The same things were measured in two ways. Each way mixes the same 10 hidden numbers, adds some noise and spreads widely along 6 directions of its own, which tell nothing about the thing.
Some things both ways: the first way, then the second way.
[-19 -18  -5  18 -18   9  24   8  21 -22 -20   3  32 -38  -4  39  -5]
[ 14  14  -1 -20  31  -7 -17  11 -26   6 -22 -24   1 -32   6 -10   3   9]

[ 16  -2 -12 -15  28  -8   7  44  -2 -35 -32  -3  15 -28  -3  34 -13]
[-28  -1   5  10  14 -17  -4  -5   7 -26  -6 -10  24 -19  -5   6 -14   8]

[-34   4  14  22   1 -35  -8 -28  11   2   6 -38   6  23  32  -6  21]
[ 10   3  15   9   5 -18 -35   1  -3  11  -3  -2  34 -27   6   2  18  26]

[  9 -10  11   8  -2   1  -2 -29  10  15  16 -31  -5   0  16 -17   4]
[-12 -13 -17 -15   0  15  19  12  -1  15  -5  -3   4 -31   2  13  19  16]

[ -1  19  19 -22  33  -3 -37 -27 -25  14   1 -13  16  11  11  13 -19]
[  4 -25 -41 -26 -28  -4  24  11   4  -2  -2 -25 -21 -22  32  15  -2 -11]

[-32  15 -16  50  31 -40  -2  -6   9   7   5 -20 -31   5  17 -29  17]
[ 27  22   6 -18 -23  -3   5  10  14  -8  15   5  -4 -13 -17  12  21  -7]

[  7  -2   8  31  12 -13 -10   3  26  39  20  15  -6   2  -9 -21 -12]
[ -4 -41 -12   0   2   3  25   9 -19   5  10   2   8   3  -8 -25  11  22]

[-19  13  10  19   8  -6 -34  -8   8  41   7  18   7  25  17 -30   0]
[ -3   6 -27  22 -15 -16 -27 -10  34  20  16 -42 -43 -24  20  15   7   7]

[ -4   7   5   3  11  -3 -13 -20  15  34  22   0 -12  -9   1 -14 -10]
[  9 -25 -35   5 -16   2   6  28 -19  22  10 -11   3   1  19  16  -5  -5]

[ -4 -13  -9   0  30  25  14  11   8  -9 -49 -16  -2 -25  12   0  -1]
[-25   4 -45 -12 -17   3   7   8   4  20  -6 -24 -19  10  12  26  18 -27]

[  0  -4  11  14  39  19  27 -17  22  11 -28 -37   0 -11   3 -17  -5]
[-43 -25   1  24   8  10  14   0  22 -10  -7   4  -1   4   6   5   4  -1]

[  9 -14  -7 -42  13  12 -26 -10 -17 -30 -28  18  22 -16  16  14 -32]
[ -1 -17  -9 -29 -25  11  -1   3 -34   7   1  18  17  17  -3  -8 -10   7]

[ -1 -12  18  32  24 -15   6  27  -9  -1   2  -7   6   4  17  -7  -2]
[-27   4  16  19  31  -5 -33 -20  16  15  -7  -6   0 -37 -12  -5  -4  22]

[-22   3 -10   1 -12   7  -1   0  14  -7  13  17   4 -26   7   3   3]
[ 14  17  24   7  29  -1 -24  18 -17   0   7   2  21 -27 -12  -7 -14  12]

[ 20 -10 -17 -12 -15 -12 -20  34 -10 -16 -13  11  32 -21  -6  24 -17]
[ 14   8 -30 -18 -16   1  13   6 -31   6  -7 -13  -2  33 -18  -2  21 -37]

[ -5   8   5 -26  28  28 -10  -2 -13  12  -6   1  -4 -13  21 -13   0]
[-29  -4  20  16  30   7 -14   8  23   2  -8  16   0 -42   2  15 -12  20]

[-26   0   2  63  21 -28   9  37   6   5  -6   3   0 -23  -8  16  -2]
[ -8  11   2   1  27  -5  -9  19 -32  -2   2 -12   5  11   4 -28   0  10]

[ -3   6   1  -7 -32   0 -31 -31  19  15  36   6  -5  16  10  -9  12]
[ -8 -23  -2   2  13 -22  16   3 -30 -13  13  -2  52  11 -38 -23  -9  -7]

[  1 -15   2   9  29  29  20 -10  17  11  -9   4 -15 -18  -5 -37 -21]
[-17 -29  -3 -17   1  18  31  10  19   8   3   0 -13 -41  -6   9   7  37]

[ -9   5  -2  13  60 -11  -1  21 -13 -15 -33  -6  10 -23  11  20 -14]
[-25  11 -18  15  -6 -13 -37  -5  22  -2   6 -23 -25 -24  43  17 -28  -3]

[ 11 -26   1  25 -14  -3   7  -4  15  14  16 -13   5 -15  20   6   0]
[-12 -14 -23 -15  10  -3  10  -4 -36  11 -15   3  17   0 -12 -13   7 -17]

[-25 -13 -19  43 -24 -10   0  -5  28  -2  -2  -5  -2 -19  15  13  22]
[-36  -8 -13  24  16 -28  10   5  15 -21   5  -3  -3  -3  -4   8 -20 -19]

[  3  19   2   1  10 -11  -4   3 -37  10  22 -21  24   6   8  -6  -6]
[ 20  35  11   2   8  -8 -25  -9  12   7 -11  -3 -20 -27 -17  11  10 -12]

[-11  19  10  22  33  -4 -10  25   1  16  -5  14   0  12  -1 -24 -11]
[ 17  16  10 -26   4   2   0  -4   5   2   0 -26  -9 -31 -19 -13  31  28]

[-13  -6 -21  39  33 -32 -12  36  19  11 -11  12 -24 -25  10 -28  15]
[ -8  15  13  25   8  -7 -25   6  32   1  16  -7   2 -31   3  17   7  14]

[-31  -2   6  36 -22 -19  -4 -14   0   2  15 -20  -8  -5  11  20  10]
[-28 -23 -12  23  13   0  34  20  15 -14  -3  10 -18  10 -16  23 -29 -42]

[-12   6  -4  12  11  -2 -22 -17 -10  26   8   0  -4   5   2 -35  -5]
[-16   1  14  15  11 -10 -22   9 -11   9  13  13   8  16  -6 -17   2  27]

[ 11  -8  -3   4  -5 -24 -39   7 -15   6  18  10  10  -5  14  11  -5]
[  4  -2 -31  -6  -5   2 -15  13 -35  28   8  -7   3   4  10  -6   0  -3]

[-19  26  10  -4  35  40  12   0   4  32   5   1  22  -6  22 -20   3]
[-19 -19  11  15  28  23  18  15  -5  -7  -2  43 -10 -11   4 -22  12  15]

Other things, the second way, with their names:
J_755: [ -2  10  -7  12 -25  -2  -9   4  13   3   9  14  -9   8 -10  27   7  -4]
J_373: [ 12  15  25 -26  -2  -3  -4 -17  28 -11 -29   3 -14 -24 -18   7  36   3]
J_126: [ 40  15  -7 -32 -19  -4  -6  -4  -8   9  -6 -37  20 -31 -21  16  17  -4]
J_391: [-33  17 -14   1   4 -12  11  -4  15 -21  -1   2 -33  -4  -7   9 -17 -21]
J_23: [ -4 -15  13  40  15 -12 -26 -11  -8  15  23  10  24   1 -31 -20  -4  23]
J_347: [-14   0  16  39   7 -25 -27 -20  42 -14   6  -7 -15 -35   3   5  -7  21]
J_710: [ 11  18   8  -2  16  10 -34  -1  -9  24 -17  -1   5 -37   9   1  35  33]
J_853: [ 16  19  -1  -9  14   0 -25   5 -37  11  -3   5  -4  17  -3 -32  27  -1]
J_845: [ -8   4 -16   3   3  -8  -4   5 -18   0  11   7   2  30 -15 -10 -10 -48]
J_136: [-12 -10  -7   8  31 -19  -6  15 -27  -5 -10 -17  32  16   4 -18  -5 -35]
J_453: [  6   7  20  -7  -2 -19   6  11  28 -34  13 -18   7 -34  -2   8  -3  22]
J_973: [-14  -4  17  17  31 -16 -23  -6  -4 -12 -13   7  -4 -12  -4 -14 -21  13]
J_280: [ -3  33  -7 -10  -4 -23 -16   3  -5 -17  11 -34  19  -6 -13  15 -33 -30]
J_678: [ 18  -1   2 -15   9  20   9  18 -36  19   0   7  20  -9 -33  -4  18  23]
J_497: [ 13   4   5  33  17 -23 -30  -2   5   6   6 -19  15 -17 -14   7 -17 -21]
J_771: [ -9  18 -12  16 -15 -10 -15 -15  -4  -3  24  -4  21  37 -34  -3  -1 -58]
J_457: [ 17  -2  -2 -23   5 -12  20  14  -5 -28 -19 -14   4  -7   5  -7  19 -25]
J_528: [  5  28   8 -16   2  37 -26  11  -3  26  -4   3 -10 -11  -7  13  14   2]
J_933: [  0 -33 -17   6 -13  -1  29  18 -12  -9  10 -18  14  17  -1  -2   0  -2]
J_461: [ -2   5  -1  26  12 -16 -30  -4  34 -10   0 -12 -40 -36  31  10 -29 -11]
J_69: [  0 -22   2  12  29 -33   0   1  -4  -5  -1 -12  11 -30  -3 -18  -6   6]
J_468: [  4  24  33 -20  19  -4 -12   3  -9 -11  -4   1   8 -12 -34  -9  -8  21]
J_96: [  0 -12 -34  21 -17  -2  -8  26   3  19  29 -40 -27   0  27  15 -19  13]
J_537: [ 17  22  45 -12  23 -11 -35 -20 -21  -6 -12  20  45 -24 -55 -12  -8  16]
J_88: [  3  -7 -30  -8  -8  -8  10   4 -27  11   0 -14  14  34 -30   2  -6 -58]
J_679: [ 21  18   0   4  20 -12 -17   2  14  17 -11 -18 -10 -35 -17  17   7 -33]
J_522: [-22  -1 -27  17  -8   4 -21  13  -9  19  13 -31  -9  42  31  -6   1 -25]
J_731: [-20 -17  -7   9  21 -15   9  -1 -15  -1  -6  -4  47  10 -27  -9   1 -48]
J_465: [  2 -10 -20  28   3 -25 -16   6   9   0  11 -25 -17 -44  24  14 -35  10]
J_80: [ 14   5 -13  12   5  -2  -6   3   0  13   8 -17  -9  -7 -27  10  -8 -25]
J_711: [ -2 -19  -6  -2   0  13  16  10 -26   6  -6  24  11  12  -8 -15  30  12]
J_64: [ 37   7  -5 -37 -16  -4  15  -2  -8  -9   0 -24   1 -19 -17 -12  33   1]
J_947: [ 19  16  10 -25  17  -7  -4   3 -19   0 -24 -13   7 -27  -3 -14  37  28]
J_552: [-13  12   3 -20  23   5 -13  26 -19  -2 -21   3   2 -22  28   1   4  25]
J_804: [ 17  -5 -16 -20 -18  -1  25  16   1 -10  10   3 -30  10  -9   0   4 -22]
J_894: [-24 -44 -33  13 -22  20  30  20  14  16  22 -15  -2  -2  15  23 -10  -4]
J_757: [-36 -14 -18  -7   7  12  12  16 -24  -5  -3  17  -1  33   2  -6 -23 -29]
J_589: [ 10  -3  -4   5  -5 -14 -33   1 -23  15   4   0  19  17  -3  -4  -8 -14]
J_993: [ 18  25  20  -2   2  22 -18  13  22  22  -4  12 -29 -30 -21  30  16  28]
J_341: [-17 -21   9  -9  16 -24   3 -10  21 -26  -4 -15   4 -34   0 -13 -14   4]
J_382: [-45 -23 -20  11  10 -18  31  -6  -6 -17 -13   3  14   6  -8  -3   5 -11]
J_772: [-32  -6   1  19  15  -7  25   2  23 -10  -7 -10   6   1 -31  14   7 -20]
J_181: [ -3  -3  10 -23  34   3  28  12 -24 -29 -19   7  20 -14  -7 -33  19  -9]
J_584: [-25  -5  12  16  25 -16  19  -6  33 -24  -1  13   0 -35 -33   8   0  -7]
J_709: [ -3  12  17   0  16 -16 -10  -4 -13 -26  -3   5   5  15 -19 -23  -8 -11]
J_685: [  4   7  13   9   1 -12   6   0  -6 -21   2   5  13   9 -27  -4  -5 -12]
J_897: [  0  15  -1   5   5 -18  -9  16 -38 -17  -8  -5  34  37  -6  -3 -15 -31]
J_108: [-28 -18  21  30  29   0 -25  -4  -9  11  10  25  21 -20  -7 -20 -16  38]
J_900: [ 29  -5 -17 -11  11   5   8  24 -48  22   4   8   8  10 -17 -21  16 -18]
J_881: [ -9  -5  -3 -17  14 -18  28   2 -31 -11 -16   8  27  16 -50  -7   3 -19]
J_216: [  2  26  37  12  15   9 -37   5  20   7  10  20  -7 -46 -16  13  -7  52]
J_991: [ 17   6 -14  18  18   3 -26  19  -4  29   0 -30 -12 -31  11  14   0   6]
J_374: [-14   7 -29  -7 -13   6   9  15 -26  16  12 -27  11  33  -9   2   2 -23]
J_179: [-24  -5   4  36  28 -15 -19   8  19  12 -10   4 -12 -10 -10  25 -24  -9]
J_649: [-11 -13  -8  28  15  -3 -14  10 -37   7   1   7  32  26 -17   1 -33 -25]
J_656: [ 22  30   5  15   0   6 -22   1  16   6   3  10 -10 -10 -17  17  17 -40]
J_989: [-19  -9  12   3  14 -17   5 -16  28 -26  -9   3  17 -24 -28   6  -6 -26]
J_194: [-19 -18 -15  11  -6   7   5  -5  15  -4  10  -3 -14   2   4  -3  -6 -24]
J_674: [ 32  -1  -5 -10 -10 -14  -7  26 -30   1   2 -39  34   0  15  -1  10  11]
J_354: [ 22  16  -2  20   5  -4 -21  11  13   6   2 -29 -20   0   6  10   3 -35]
J_225: [ 13  13 -12 -27   2  -3  11   2 -15  -6 -11 -21   9 -35  -1  -5  25   8]
J_865: [ -2  18 -37   4  -2 -10 -20  28 -18  22  13 -12 -16   3  25  12  -3 -20]
J_790: [  8 -10 -18  39 -13 -18 -47  -3   6  11  19 -27   5  11  16  16 -40 -40]
J_808: [  0   5 -22  -8 -12  -5 -14 -10  17  22  -8 -14 -24 -27  -9  32 -11 -18]
J_963: [-10  -5 -15  23 -10   5 -10   0 -14  21  10  12   7  17 -28  20 -28 -15]
J_638: [ -6 -31 -24 -11  -8  16  37  19 -17   7   4  12 -12 -16  12  -9  21  33]
J_906: [ 24   1   9   7 -12 -17   9 -13  22 -24   2 -13  19 -17 -28  10   3 -39]
J_484: [ -4  -9 -25   0  -6 -39  -1  -9  -3 -19   0 -18  23   4 -10   8 -31 -67]
J_48: [-27 -19  -1   2  15 -11  27  19 -21 -28  -2   6  31   8   1 -15   3  10]
J_669: [ 25   4 -19 -21 -15  -6   3  -7  -6  13  -6 -36  -7 -13 -12   4  19 -17]
J_814: [ 19   9 -21  -7 -15   7   7  20 -33  10   4 -10  19  21  -9   4  23 -14]
J_100: [  8  10   4 -18  12  -2  17  18   5 -20  -5 -17  -8 -13  -8   3   2 -13]
J_997: [ -5  28 -20   7  12 -29 -40  -9   2  24  -1 -44 -15 -16  -3   7  -3 -11]
J_305: [-12 -24 -28  23 -14   9  -5  21 -22  15  24  11 -15  14   6  13 -52   7]
J_245: [-35  -1 -23  18  -3 -36 -29 -29 -11   7  10 -46  33  12 -17  -3 -25 -10]
J_166: [-26   3 -27  27  10  -3 -31  11   9  33   9   8 -41  -3  13  18 -16  -3]
J_701: [  1  -1 -17 -23  -3  -8  16  -5 -27 -18  -7  -2  19  27 -23 -15  -1 -58]
J_442: [  5  -8   8   4 -16   6  20   0  24 -24  15  19 -15  -6 -22   7  -8 -15]
J_634: [-19  -3  -7 -15  15  -2   0  15 -27  15  10  10  16 -19  -8 -11  -2  34]
J_657: [-33  -1 -19  24   1 -16  10  12  18 -12  13 -13  -3  18   6  11  -7 -46]
J_788: [ 14  -6  -4 -16   8 -18  31  19 -15 -16   2  -5  20 -35 -19   1  -2   2]
J_386: [ -7  14  -6   3  -3  -8   9   7  36 -33  -1   0 -43   4   2  17 -16 -62]
J_968: [-23  11 -36  17  -9 -16  -6   0   2  13  21 -31   0  26   2  -1  19 -40]
J_148: [ -3  23   7  -4   6 -14  -2 -14  20 -33  -2 -11 -23  -3 -17  -7 -14 -44]
J_614: [-10  15 -18   6 -11  -5 -15   3  11  11  -6  -2 -40  18  -1  25  -4 -20]
J_353: [ -1 -30 -22   2  -7  -4  28  12 -11 -10  11 -20   2  10   4 -14   6  -8]
J_577: [ 38  -4  18 -14 -13  13  27  12  33 -21  11 -12 -15 -50  -6   5  32  29]

Some of these things the first way, each followed by its name:
[-27   4 -12   4   9  11 -26 -17  -2  29  -1   6   0 -19  18 -28  15]  J_657
[ 24  -7 -13  21   4 -38   6 -20  17  -2  25 -35   2 -11 -14 -13  -3]  J_906
[ -7  28   7 -38  -2  11  -9 -11 -14 -30   7   5  21  10   4  36 -23]  J_305
[-20  15   6 -17  44  35  -4 -19  10   2 -35   4   2  -5   7   7  -6]  J_341
[ 10  17   0   0  21   3  20  21   8 -10   5 -13  -1  -1 -16   9  -4]  J_80
[-31  27   5  15  -7 -13   9 -18   0  -2  38 -26   7  13  13  10  11]  J_788
[-18  19  -1  -8  13   7  15  -1   5 -17 -21 -24  25 -15   3  22   3]  J_48
[-16 -13 -16   6  -1  24  10  17  11  18   1  26   7 -39   9 -17   5]  J_679
[-26   7  -1  31  12 -56 -17  25  10 -28 -15   7  23   1  -6  14   2]  J_577
[  2  21 -11  -5  36  -7  19  21  -5 -19 -12 -36   9 -10   9   7  20]  J_656
[  5  13  17  11  43 -11  -8 -12   0  -3 -11 -34  -1  13   6   6   2]  J_194
[-43  31  24   9  24  -2  12  18  -3 -16 -20 -21  34   0  24  45  21]  J_181
[ -4  13   1  39  24  -5  17  10  12  31  30 -15 -13  -4  -6  -8   6]  J_900
[-14   4   5 -20  13  34   8 -33  -5 -32 -34 -35   9 -14  13  32   1]  J_757
[ -4  19  11  -3  43  -4   2 -19  -3   6  -4 -32  -8  13   7   1  -2]  J_589
[ -3   3  -1 -15   9  -2  -3 -12   5 -31 -27 -35   8   5  15  29  20]  J_989
[-12   4   8  37  -1 -36   7   1  20   7  28 -18  -7   3   5   5  14]  J_497
[ -8  -1 -11  17  19   8  -1  20  -3  11 -12  -1 -17  -8  12   3   9]  J_166
[ 21 -29 -27  11 -10 -14 -23 -30  18  10  14 -12 -17 -30   4  10   2]  J_484
[ 24 -10  -8   4   4 -22  -5  16  -3  -1  -3  -9  28 -13   0   7  -9]  J_711
[-12 -16  -7   9 -31   6  14   5  30 -14  -2  12  24 -29  -7  21   1]  J_991
[ -4 -11 -27 -11  -5  14 -13   4   3 -17 -20  13   9 -31   7  13   6]  J_845
[-13   0   9  25  -8 -14  -7   1   3  26  12  -9  21  -1   7  -3  -1]  J_947
[-25 -22  -8   6 -34   1 -24   3  27   4  -1  32  -4 -15  26   5   9]  J_88
[ -6 -10   7  31   7 -16 -16 -10  16  34  13 -15 -11 -23   1   8  11]  J_136
[-10 -29 -24  29 -26 -15 -25   1   1   2 -13  12   0 -24  12   2 -10]  J_614
[-38 -10   2  30 -25 -15  -7  22  16   6  -7  14   4  -5  30  -9  17]  J_772
[ -2   5  -1 -11   4  -8  22  56   4 -46 -15  10  25 -11   1  28  -7]  J_678
[-10  11   6  15  26  -8   3  35 -11  -2 -12   4  20  -6   0  28 -18]  J_973
[-14 -10 -20  26 -14 -23 -44   7  -6  27  16  18 -11 -22  21  -2  17]  J_865
[ 15 -17 -18 -23 -10  17 -23  10 -19  -2   9  30  10 -23   6  -7  -9]  J_634
[-11  30  11  12  46 -10  13   4   2  -8  -7 -13  -1   4 -29   7 -22]  J_96
[ -2  12   0  -9  29  21   7 -11  15   4 -12 -20  -2 -11  14  10   4]  J_701
[-12   0  17  42  50 -35 -32   3  -8  26 -13 -10 -13  -4   1 -11  -7]  J_522
[-25  -7 -14  30   1 -19  12  18   6 -29  -6   5  -3  -7  17  -7   1]  J_216
[ 13  10  11 -25   5  10 -19 -12 -19  13  28   1  24  17  16 -18  -6]  J_108
[ -7  22  11  23 -10 -24   6 -38  -5  -3  46 -37  21  18  -2  20  -1]  J_465
[ 13   1 -12 -35  20  16   7  27  17 -11 -19  28  12 -28   1  -2 -27]  J_126
[ 13   4 -22 -27  10 -14 -26  23  -8 -36 -22  -1  17  -3  16   9  13]  J_771
[-18   2  16  30  19 -22  -6 -23 -12  -2  -5 -54  -6  -5  12  29   4]  J_552
[-19 -14 -18  22  -8  -7 -18  11  19  -1 -22  13   9 -17  21 -12  28]  J_968
[ 11  18 -12  12  51 -10  -2  28 -29  -6 -15  -4  14 -19 -17  14 -20]  J_148
[ 16  -6 -13   6  -9 -31   9  10  10 -33 -11 -31  16 -15  -9  25   5]  J_814
